The rows of a group lie close to one hidden flat surface of 9 dimensions, which may be shifted away from zero. Surfaces can cross.
In the rows, zero is written as 128.
Some rows, each with its group after it:
[124 169 186 158 115 153 136  97 170 114  86  99 185]	M
[100 130 114 149 110  94 130  98 128 120 132 158 190]	G
[136 149  61 125 115  84 183  97 118 148 105 185 147]	A
[180  97 130 138 153 149  91 156 142 108  95 107 103]	G
[178 131 127  99 156 203 165 115 119 157 124 104 126]	E
[130 133 178 129  98 161 170 112 183 148 130  99 121]	M
[128 158 141 128 150 113 102 178  99 132 152 129  92]	A
[139 101  94 115 148 137 148  63 112 161 131 139 125]	A
[189 209 159  96 118  99 141 127 138 139 124 187 212]	A
[158  83  82  75 128 121 113 141 157 117 134 152  88]	G
[115 151 139 178 131 110 105 161 185 150  89 117  77]	M
[182 149 123 118 110 160 174 176 110 101  80 113 111]	G
[139 155 142 113 153 160 114 135  54 176 123 124 137]	M
[ 74 156  84 157 133  92 163 118  59 124 148 155 154]	A
[162 166 172 120 136 151 117 125  72 176 116 121 145]	E
[180 112 197 151 145 138 100 119 128 143 128  86  77]	M
[171 109 104 124  98 127 163 162 149  62 101 127 127]	G
[136 159 133 117 188 155 120 176 129 123 163 104  70]	G
[133  90 150 110 110 153  85 105 142 161 126 134 176]	A
[113 177 141 141 154 172 127 144 127 116 107 100 145]	M
[183 168 167 121 155 168 154 156 108 111 110  89  77]	G
[127  97 210  88  93 137 112  92 106  93 169  84 137]	E
[135 165 182 101  81  98 119 157 117 131 134 147 139]	A
[ 96 118 147 147 122  98 115 124 126 156 159 131 108]	A
[ 91  87 142 112 103 127  87  96  95 164 138 130 167]	E
[101 112 102 130 145 142 129 157 113  59 164 116 171]	G
[169 120 129  89  95 132 172 116 133 142 135 149 147]	M
[157 147 126 105 151 139 150 128 100  63 142 113 125]	G
[153 128 115 120 165 125  92 150  98  85 141 145 185]	E
[185 114 186  48 110 137 124 105 125 121 167 119 116]	A
[ 88 127 123 133 161 113  69 134  93 135 176 159 209]	A
[127 124 152 112  69 130 187  93 153 133 144 135 169]	M
[110 110 112 107 139 182 148 166 166 128 166 101  93]	M
[120 165 130 201 125 108 135 119 146 175  88 155 165]	E
[123 130  87 101 136 141  84 151 126 131  86 148 150]	E
[181 138  89  86 155 142 109 164 185  92  97 138 102]	M
[106  67 134  91 102 130  92  87 112 138 155 132 164]	M
[102 157 133 144 117 165 115 111 144 173  61 124 175]	E
[140 123 146 117 144 163 107 134 182  76 111  87 112]	E
[172 149 151 146 154 166 139 107 141 120 117 119 188]	E
[116  68 135 129 113 142  97 128 116 123 125 107 128]	G
[145  89 128 115 172 150  78 105 158 141 166 138 177]	A
[175 163 152 162 189 136  85 121 138 127 107 126 143]	G
[196 150 178 116 106 125 122 116 154 155 103 144 145]	E

New rows, each followed by its group:
[138 147 202 113 107 132  61 124 126 140  97 105 123]	E
[182  97 104 139 161  97 156 140 120 120 192 154  99]	E
[152 176 143 133 148 156 111 126 129 136  80 120 163]	M
[138  91 102 117 117  72  84 134 173 108 113 151  72]	M
[ 95 107 138 132 146 160 129  78  95 117 171 120 227]	A
[126 184 144 149 101 141 171 123 152 114  76 117 165]	E
[113 162 154 134 145 131 136 141  82  47 129  87 120]	M
[ 93 125 139 109 120 144 101  88 111 136 116 123 187]	M
[133 120 146 124 119 151  87 158 125 174  94 116 107]	A
[133 158 155 117 114 102 122 152  92 117 124 118  94]	E
[105 157 114 150 174 187 107 163 128 161 116 120 159]	M
[131 165 122 121 109  93 134 127  89 152  98 156 128]	M
[152 142  97 146 135 113 159 160 116  32 119 127 146]	G
[121 156 155 135  98  85 115  95  89 132  91 136 126]	M
[140 148 153  73 128 182 145 121 156 128 126  95  97]	M
[107  81 112 109 144 116 112 123 109  70 177 112 111]	G
[151  70 187 160  83 114 161 110 150 151 172 109 119]	M
[108 139 108  79 125 140 123 128 151  83 121 120 125]	M
[144 122 152 159 145 154 175  94 118 136 163 110 160]	E
[171 102 170 167 134  99 106 131 125  77 133 101 102]	M
[189 109 152 135 125 139 159  92 156 168 143 139 150]	E
[ 86 156 140 147 122 111  89 164  99 174  80 115  54]	E
[105 140 134 138 177  95 115 110 137  93 191 119  89]	G
[ 76  86 127 149  86 129 127 128 104 115 133 117 177]	G
[ 95 158 109  77 121 151 139 114 124  76 115 119 171]	M
[ 85  77 118 121  82 104 129 119 188 124 147 132 105]	M
[130 173 164 105 157 171  72 148 101  84  93  89 158]	E
[207 119 126  72 143 151 110 117 125 127 110 145 144]	M
[125 137  86  69 141 118 107 150  80 138 122 148  76]	M
[167 146 157 156 156 165 118 144  96 194 117 128 150]	M
[ 83 160 108  46 116 176 146 108 139  96 122 122 170]	M
[175 137 165 138 104 125 184  93 146 123 138 139 183]	E
[187 125 132 134 163 132 130 137 134 116 147 133 115]	E
[136 103 129 147 124 144 179  92 162  92 155 121 182]	E
[126 130 149 131 143 209 151  97 133 150 111  87 156]	E
[ 94 120 121 135 115 123 124 137 207  76 122 107 113]	M
[123 114 175 103 129 165 140 117 134  83 156  73 112]	M
[ 81 110 107 182 124 104 144 115 154  85 144 127 164]	E
[170 105 108  43  87 138 136 128 146 132 117 154 135]	E
[165 142 112 114 161 170 157 136 101 139 124 125 143]	E
[ 80 177  92 112 113 126 158 166 131 176 139 165 127]	G
[182 135 151 141 147 142 161 125 137 136 147 119 104]	E
[116 179  94 105 101 111 163 146 130 148  97 160 108]	M
[108 180 146 149 109 124 177 146 118 109 100  97  92]	E
[123 145 115  88 178 141 103 140  68 163 152 119  56]	G
[ 92 126 165 123 149 168  75 101 116 115 122  81 146]	M
[140 141  93 161 180 120 123 101 125 196 127 154 113]	A
[130 180 113 108 127 107 149 151 132  65  96 118  82]	M
[210 110 122 116 120  92 142 136 104  93 130 155 137]	M
[137 174 130  86 114  84 121 112 101  84  88 127  74]	M
[ 96 109 119 100 144 170 130 148 118 108 170  99 114]	M
[141 135 112  79 142 137 146 135 101 106 151 124  97]	G
[114 151 134 104 102 124 162  96  78 112 139 145 214]	A
[108  84 136 106  97 110 109 100 157 114 141 123 115]	M
